The same things were measured in two ways. Each way mixes the same 10 hidden numbers, adds some noise and spreads widely along 6 directions of its own, which tell nothing about the thing.
(in the rows, 128 means zero)
Some things both ways: the first way, then the second way.
[133  88 180 119  93 120 154  96 154  98 141 103  98 129 139 123 151 135
 152 169 143 136 102 172 162 103  93]
[143  81 137 149 126 124 118 139 132 134  87 152 136 173 104 166 140 109
 130 107 145]

[142  82 186 114 102 163 154 142  84 137 130  85 146 106 112 120 126 126
 129 193 170 142 145 162 142 155 150]
[133 125 158 161 223  64 128 106 150 158 113 111 156  97 133  96 204 121
 114 130  40]

[155 182 175 174  98 150 115 129 144 165 142 102 126 154 138 165  85 145
 158 123  67 132 106 165 139 132  63]
[117 148 107 150  88 125 133 177 106 127 153 122 120 136 125 115 137 116
 124 100 184]

[ 96  66  74 116 170 105 125 113 140  57 130  98  96 122 172  90 213 140
 129  89 164 123  93 135  55  95 149]
[ 88 117 140 123  88 126 159 116 117 170  70 144  87 151 109 120 114 169
 163 109 122]

[145 150 107 130  97 131 128 130  85 165  86  84 149 105 141 109 133 166
 111 174 167 101 144  75 159 101 160]
[ 72 153 138 120 149 147 147 164 171 160 155 117 147  82 155  99 131 135
 123  63 156]

[162 172 129 149 127 130 114 119 150 142 153 110 132 117 137 123 133 137
  99 118 116 127  92 130 129  90 128]
[111 148 112 144 134 122 140 112 101 117 129 133 145 158 105 141 125 150
 146 112 121]

[140  88 162 119  40 115 160 105  64 156 115  36 140 150 154 162 131 108
 166 187 178 138 133 162 117 138 107]
[ 42 155 124  98 119 106 195 116 106  97  46 110  83  79  52 133 191  88
 169 135  59]

[116 177 162 124 104 122 140 154 134 187  99 125 117  95 139 122  97 113
 118 177 136 132 142  92 168 109 131]
[ 79 121  91 113  71 186  91 199 198 128  96 134 118 110 128 180  78  93
 104  98 137]

[145 152 117 124 125 154 135 153 135 165 146 111 149 105 108  94 121  75
 156 118 128 129 179 152  82 148 110]
[144 153  82 117 158  96 131  94 123  37 128 128 119  88 135 131 181 108
 126 161 126]

[143 135 162 181 156 101 140 103 129 100 152  56 116 129 157 141 172 184
 137 111 115 154  48 138 116  80 136]
[ 77 175 145 157 147 125 159 124 133 148  95 107 140 124 146  97 137 191
 134 110  89]

[161 150 118 109  51 167  98 130 112 174 110 137 152 139 141 138  92 145
 104 176 133  83 152 127 180 136  91]
[ 74 135  91 126 112 116 144 135 136 127 137 136 146 126 100 159 113 116
 135  96 112]

[136 112  95 137 143  86 162  70 132 100 149  70 129 117 133  98 196 121
 179 103 135 150 118 129  96  87 114]
[136 141  85 155 146 114  87 132 126  68 130 111 149 130 128 156 139 110
  95 170 147]

[134 128  54  99 124 123 147  67 129 113 107  93 151 130 125 118 177 151
 116 156 128  95 113  85 156 124 152]
[ 95 170 101 198  91 139 103 135 129 145  94 103 173 186 146 141  65 217
 144 130 119]

[127 106  47 104  86 156 148 121 110 120  85 132 147 151 124 129 128 136
 133 169 155  76 183 155 100 177 130]
[137 145 127 141 136 104 109  88 159 102 150  73 142 128 100 152 122 126
 177 177  16]

[113 103  81 125 128 159 131 128 137 113 117 114 131 139 137  96 156 116
 164 112 133  84 171 166  54 158  94]
[ 70 133 138 165 114  79 162 115 119 184  99  87 119 134 118  95 130 182
 153 146 113]

[166 159 159 160 149  88  95  88 130 150 159  71 120  93 150 133 120 173
 131  92  86 183  44  92 187  62 165]
[151 104 158 165 153  86  93  99 102  93 127 136 152 172 137 127 153 121
 106 139 115]

[136  97  70 124  86 104 112  72 113 125  99 137 130 133 182 124 130 174
 119 129 146  83 130 139 128 120 130]
[104 114  92 113  70 132 159  78 147 128 110 139 130 148 127 139  20 190
 129 134 119]

[149 117  43 119 120 127 144 109 157 100 144 158 146 134 132  96 159 114
 129 113 146  89 168 184  62 143 109]
[155 151  67 119 144 108 139  38 146  33 141 121 138 121 112 169 105 137
 147 183  56]

[100  70 117 140  81 136 128 112 115 108  93  76 111 174 182 139 155 149
 174 132 141  84 130 182  58 151  80]
[ 43 164 120 126 116 136 185  99 138 145  62 102 120 125 111 127  95 214
 158 150  98]

[129 117  34 104 148 108  92 117 129 101 127 111 109 120 150 118 154 140
 127  81 135 130 100 112 109 100 168]
[146 138 121 133 147 133 110 113 151  74 148 119 141 124 129 148 141 103
 138 129 112]

[147 167 141 164 135 101 138 115 119 155 122  78 124 100 137 137 110 147
 119 133 125 159  91 114 129  94 182]
[156 138 147 115 115 144 134 118 130  92 152 126 103 126 129 110 143 105
 154 109 125]

[146  98 100 118 116  92 130  97 117 137 133 111 140  98 150  91 150 129
 111 131 158 150 119 111 120  91 161]
[156 108  87 101 104 133 120  90 109  86 137 173 136 140 138 131  73 141
 104 123 167]

[151  76 176 131 103 147 176 129 137 127 147  78 166 149 112 125 146 118
 115 194 132 157 114 181  82 168 141]
[143 199  53 137 124 141 123  98 114  75 143 155 136 132 151 127  97 161
  98 111  73]

[174  97  65 111  87  90 166  39  32 149 112 100 188  96 134 108 160 140
 111 174 195 135 159  89 154 107 156]
[194 100  69 103 132  78  57  88  90  70 184 131 146 124  86 149 115  64
 105 195 100]

[151 137  86  96 121 124 126 177 167 136 146 114 140 118 117  87 143 106
 136 128 142 134 154 131 107 118 143]
[101 152 119 139 163 130 119 133 142  93 121 129 169 112 137 132 128 123
  81 114  91]

[144  82 147 146 115 103 172  53 114 110 147  68 155 133 154 115 191 139
 128 152 151 136  93 150  98 111 115]
[117 152  91 156 164  88 126  57 116  95 119 113 126 128 104 139 156 125
 143 138  85]

Other things, the second way, with their names:
<507>: [112 107 118 116 124  73 165  32 125  45  47 133 111 147 106 177 151 170
 211 203  74]
<175>: [133 144 122 160 167 112 161 113 150 126 141 142 178 126 192  98 130 198
 116  95 175]
<82>: [110 141 132 159 132  94 114 106 131 127 120 102 139 138 138 116 131 154
 139 141  92]
<440>: [109 157 100 124 145 132 155 113 172  72 126 135 152  95 141 150 140 122
 137 103  93]
<743>: [ 83 141 102 117 102 123 108 115 124 102  93 121 149 130 116 148  75 159
 128 164  71]
<489>: [112 156 116 137  94 132 139 135 123 159 125 123  73 108 129  82 139 114
 127  85 110]
<426>: [102 114 121 147 116 108 103 166 102 167 167 134 130 158 102 132 123  98
  93  95 155]
<291>: [155 101 128 166 148  89  54  57 114 126  77 111 144 186  92 166 117 154
 173 198  39]
<261>: [138 149 125 119 190 115 142 147 152 122 140 115 169  79 138 102 159 126
  92 134  90]
<702>: [158 147  87 141 120 161 120 133 167  79 146 144 148 127 168 148 107 139
 123 101 177]
<545>: [129 161 145 160 127 134 101 141 139 140 175 115 159 142 149 105 114 124
 121  73  65]
<603>: [143 163 131 120 125 163 112 159  89 111 145 148 131 156 107 131 133 127
 130  96 120]
<272>: [160  68 203 139 107 112 108 152  92 205 167 137  74 165 120  69 166  83
 137  65 198]
<3>: [179  62 156  96 111 135 122 153 142  87 147 161 139 162 110 171 124  85
 130 120 161]
<747>: [110 120  82 155 133 152  47 198 166 145 149 125 166 134 117 183 102  76
  65 105 154]
<411>: [ 77 167  85 134 120 148 140 152 121 116 126 133 143 134 110 153 112 145
 119 104 145]
<535>: [100 130 148 147 145 113 116 149 148 145 147 105 121 111 111 120 161  71
 106  92  88]
<537>: [106 152 106  92  63 144 163 109 124  90 122 139 106 109 137 108  78 151
 138 115 114]
<128>: [ 93 144  99 124  72 139 120 133 124  77  91 129  97 122 109 145 117  93
 117 122 107]
<168>: [191 112 118 121 126 118  91 162  95 135 206 160 155 160 140 115 111 129
  95 119 164]
<386>: [ 92  99 165 123  90 122 147 110 142  98  55 140 118 156 169 135 110 203
 161 153 159]
<188>: [130 151  95 169 107  91  99 114 115  56 156 118 123 123 156 120 166  76
 123 110 144]
<703>: [136 145 103 134 130 145 134 165 155 130 114 129 134 118 149 129 132 163
 123 129 155]
<243>: [151  85 152 177 134  94  70 138  81 166 118 121 174 197 115 126 120 155
 127 150 182]
<439>: [180 177  75 147 188 140 115 109 140 114 165 132 167 130 142 131 113 174
 102 142  94]
<533>: [118 159  70 152  61 128 100 188  97 160 139 159 122 153 168 107  83 174
  90  96 170]
<676>: [112 133 119 199 174  80  86 128 154 150 123  76 181 145 123 146 150 145
 136 160  91]
<39>: [147 158 106 148 138 102 152 117 102 140 190 132 146 148 135 106 124 175
 141 112 145]
<176>: [ 54 152  57  87  56 147 191 101 158 113  77 150 128 108 135 148  29 208
 147 125 114]
<84>: [ 26 136 106 124  52 123 163 151 152 144  85 117 106 111 128 133  80 145
 121 108 112]
<414>: [ 90 148  96 103 106 150 165 118 143 140  86 139 103 120 131 130  88 197
 135 141 126]
<337>: [186  90 145 162 161 124  64 151  75 155 120 135 151 190  87 141 158 115
 123 142 191]
<179>: [ 45 123 117 135  26 126 136 162 131 146  56 139  96 140 155 117  66 172
  99 117 131]
<356>: [165 104  87 108 124 149 100 188 136 144 113 183 162 115 164 124 108 144
  91 100 209]
<488>: [119  90 108 157  86  95  68 155 125 149 165 123  94 145  89 146 137  17
  92  90 114]
<202>: [119 161  91 148 131 125 156 129 124 169 133 129 162 121 160  82  91 207
 113 105 174]
<582>: [ 83 115 141 130 103 118 112 125 160 138 180 110  80 109 106 127 134  30
 100  64  78]
<167>: [131 127 110 129  97 112 108 132 126 149 160 114 124 142 122 126  95 153
 149 150 115]
<213>: [121 109 120 155 151 109 133 117 133 153 110 131 135 145 125 127 124 146
  93 126 142]
<477>: [170 105 149 113 139  84 155  43 108  42 145 121 127 147 105 130 142 124
 161 179  94]
<749>: [137 111 143 131 114 130 135 134 117 114 140 163 110 129 130 108 157  60
 114  43 164]
<515>: [143 147  87 151 106 116 164 117 124 103  52 144  96 124 125 120 161 137
 140 124 107]
<620>: [ 79 129 124 179 142 105 127 122 157 132 124 115 156 130 156 129 142 127
 126  76 169]
<115>: [119 152  66 143 133 145  84 143 140  98 151 121 168 146 100 190  88 117
 102 137 107]
<441>: [118 167  64  97 128 119 152 145  79 143 130 166 142 136  89 144 112 180
 131 143  94]
<239>: [116 118 169 125 163 140 125  97 111  88 111 132 150 150  87 144 136  90
 114  99  90]
<712>: [127 133  80 137 110 135  82 128 146 130 157 136 165 156 119 175  70 142
 139 122 102]
<135>: [106 133 126 161  90 109 138 126 155 106  49  88 123 115 159 108 130 177
 161 176 132]
<27>: [160 128 146 147 217  58 147  75 153 151 181  91 166 118 123 111 174 158
 174 159  61]
<130>: [130 130 143 142 124 168 110 163 132 145 102 143 107 148 126 132 145 125
 127  84 162]
<509>: [112 136  89 163 133  93 103 117 134 154 165 112 154 146 108 148 110 120
 128 118  87]
<278>: [139 113 133 135  77 119  85 163  99 144 176 142  89 149 112 111 127  57
  95  80 121]
<336>: [ 99 135  86 121 136 135 113 194 130 144 154 160 188 120 166 130  92 171
  67 101 212]
<77>: [118 124 107 120  87 126  91 138 113  96 132 140 112 133 110 145 118  77
 115 119 116]
<160>: [125 108 121 126 138  76 154  58 100 136 121 140 107 132 100 106 140 129
 137 126 105]
<353>: [123 114 141 126 142  73 117 116 100 133 171 125 149 144 125 115 136 138
 127 148 113]
<321>: [158 152 148 170 168 108 101 133  71 122 116 154 173 180 159 106 171 186
 142 109 155]
<283>: [112 126 127 130 104 127 129 158 154 156 177 116 116 128 123 126 118 103
 128  89 125]
<708>: [ 86 146 109 120  80 140 121 199 120 190 131 131 119 135 114 126  95 155
 124 108 114]
<710>: [146 123 117  99 180 127 114 137 123 138 147 158 167  99 135 102 122 131
  77 117 136]
<524>: [127 156 117 147 115 109 135 111 127  94 131 122 131 143 158 121 134 171
 158 135 123]
<378>: [ 99 121 116 170  91 126  97 145 143 137  77 127 114 137 147 131 141 111
 151  85 168]
<59>: [159 112 125 200 157  91 100 118 166 150 130  99 169 152 160 129 143 158
 154 130 140]
<706>: [161 136 115  81 103 168 134 170 135  96 155 153 106  95 139 113 127 100
 113 102 168]
<34>: [109 143  95  99 132 140 175 139 142 154 123 135 136 121 115 137  98 201
 143 145 147]
<233>: [164 108 159 122 167 118 105 106  83 111 145 131 139 163  97 132 162 125
 156 144 162]
<607>: [ 70 118 125  99  28 156 128 210  74 166  86 174  72 118 121  90 121  87
 108  38 223]

Some of these things the first way, each followed by its name:
[132 111  84 108 194 141 105 116  98 122 136  83 139  79 117  94 167 126
  94 100 128 167  86  63 122 103 212] : <533>
[117 108 200 154 143  92 126 115 119 157 131  56 106 104 155 125 123 131
 156 119  96 209  67 103 130  94 149] : <179>
[151 145  37 113 153 138 137  98 128 109 122 105 156 106 108  82 179 155
 135 121 137  88 152  94 137 115 154] : <524>
[154 140  76 121 111 213 119 142 104 131 107 164 151 111 105  99 114 148
 110 150 159  45 206 167 121 165 119] : <27>
[121 136 212 172 117 178 103 182 123 150 124 107 102 150 151 165  86 140
 125 137  96 150  90 169 104 140  86] : <708>
[141  95  85 127 113 190 100 130 132 102 126 125 133 158 127 122 135 146
 130 117 118  90 139 185  79 160 104] : <39>
[108 147 177 162 135 157  74 181 160 165 121 115  89 128 164 136  73 138
 132  92  75 134  99 151  92 137 122] : <272>
[144 159 188 180 127 134 143 131 136 162 126 103 120 105 128 122 103 141
 114 146 116 156 104 140 119  98 136] : <283>
[117 132 180 124 103 107 104  86 106 158 121  86 120 136 182 178 115 159
 123 150  91 152  49  87 211 114 106] : <378>
[147 125 197 162  96 117 129  92 104 162 133  46 119 128 151 150 124 134
 119 151 125 175  59 123 135  81 130] : <411>
[153  93 119 114 112  83 174 123 176  96 154  98 137 127 133  83 188 129
 138 162 158 149 120 146 108  96 137] : <749>
[141 149 131 142 123 105 100 147 148 147 144 118 121 143 166 146 115 139
 131 107  96 158  88 131 120 109 105] : <77>
[152 157 131 106 111 154 145 168 145 123 139 174 141 113 124 100 142 138
 130 176 157  91 179 145 181 125  68] : <356>
[132 125  57 104 112 102 136 142 170 107 139 122 137 159 154 116 166 126
 170 116 123 104 146 152  90 137  90] : <128>
[145  89 172 135 112 129 139  69  76 157 124  78 143  99 136 129 127 125
  71 172 147 180  73 102 145 102 177] : <509>
[151 134 119 141 114  63 114 145 195 107 166  99  98 146 176 124 149 145
 137  99 122 156  67 160  93  65 122] : <239>
[120 147  94  91 107 126  67 186 126 162 121 116 128 141 180 142 115 129
 129 112 115 124 114  91 140 131 115] : <607>
[131 129  74 122 143 135 132 137 158 111 130 122 140 132 132  92 164 134
 147 114 118 104 147 135  89 136 110] : <82>
[166 108 181 158 100 173 119  98  49 125 138  82 141 126 141 163 135 173
  91 164 158 134  82 152 154 109 117] : <441>
[169 182 182 182 143 153 171 114 134 144 154 115 150  95 110 124 124 141
  93 159 135 118 118 171 120 118 138] : <439>
[163 159 189 144 125 160 111 131 135 138 153  73 136 136 123 151 127 174
 128 148  83 143  66 118 200 111 108] : <321>
[161 129 145 166 129 128 106  98  79 153 125  73 135 101 139 116 128 170
 123 118 123 164  91  99 143  77 148] : <353>
[123 108 132 110  59 149 116 138 107 179  85  98 139 144 148 127  93 128
 156 168 125 109 167 130 131 163 105] : <84>
[135 148 157 117  84 158 108 128 125 181 108 117 121 121 128 151  64 120
 122 161 102 127 125 133 177 151 136] : <702>
[163 119 116 133 139  98 194 120 147 115 132  78 164 113 101  92 179 153
  94 195 155 163 106 103 125  98 201] : <545>
[127 143 150 137 116 131 135  94 127 137 126 131 140 133 164 145 138 156
 105 159 116  97 103 127 159 134  91] : <291>
[158 155  92 135 145 156  80 146 173 100 157 156 121 130 141 111 138 175
 138  84  97  90 123 162 140 118  87] : <175>
[149 150  71 117 109 127  94  93 111 135 124 121 132 126 155 144 128 150
 103 119 129 108  99 107 157 102 134] : <115>
[132  86 112 101 109 132 159  50  65 131 100  60 146 100 115 111 167 131
 129 175 164 131 126  86 168 115 162] : <676>
[132 129 120 131 150 117 147 102 156 116 155 118 118  90 126  68 170  98
 147 108 143 137 139 137 100  84 111] : <507>
[106 112  71 120 151 113  77 107 129 108 104  83  87 115 167 100 159 180
 184  71 107 115 106  85 151  84 130] : <386>
[162 173 116 136 142 173 109 167 136 162 135 137 137  87  95  90  97 126
 104 126 119 129 154 123 131 117 158] : <168>
[130 187 153 183 192 114 153 129 140 147 145 107 112  51 133  76 153 111
 101 100 153 139 119 116  72  65 168] : <414>
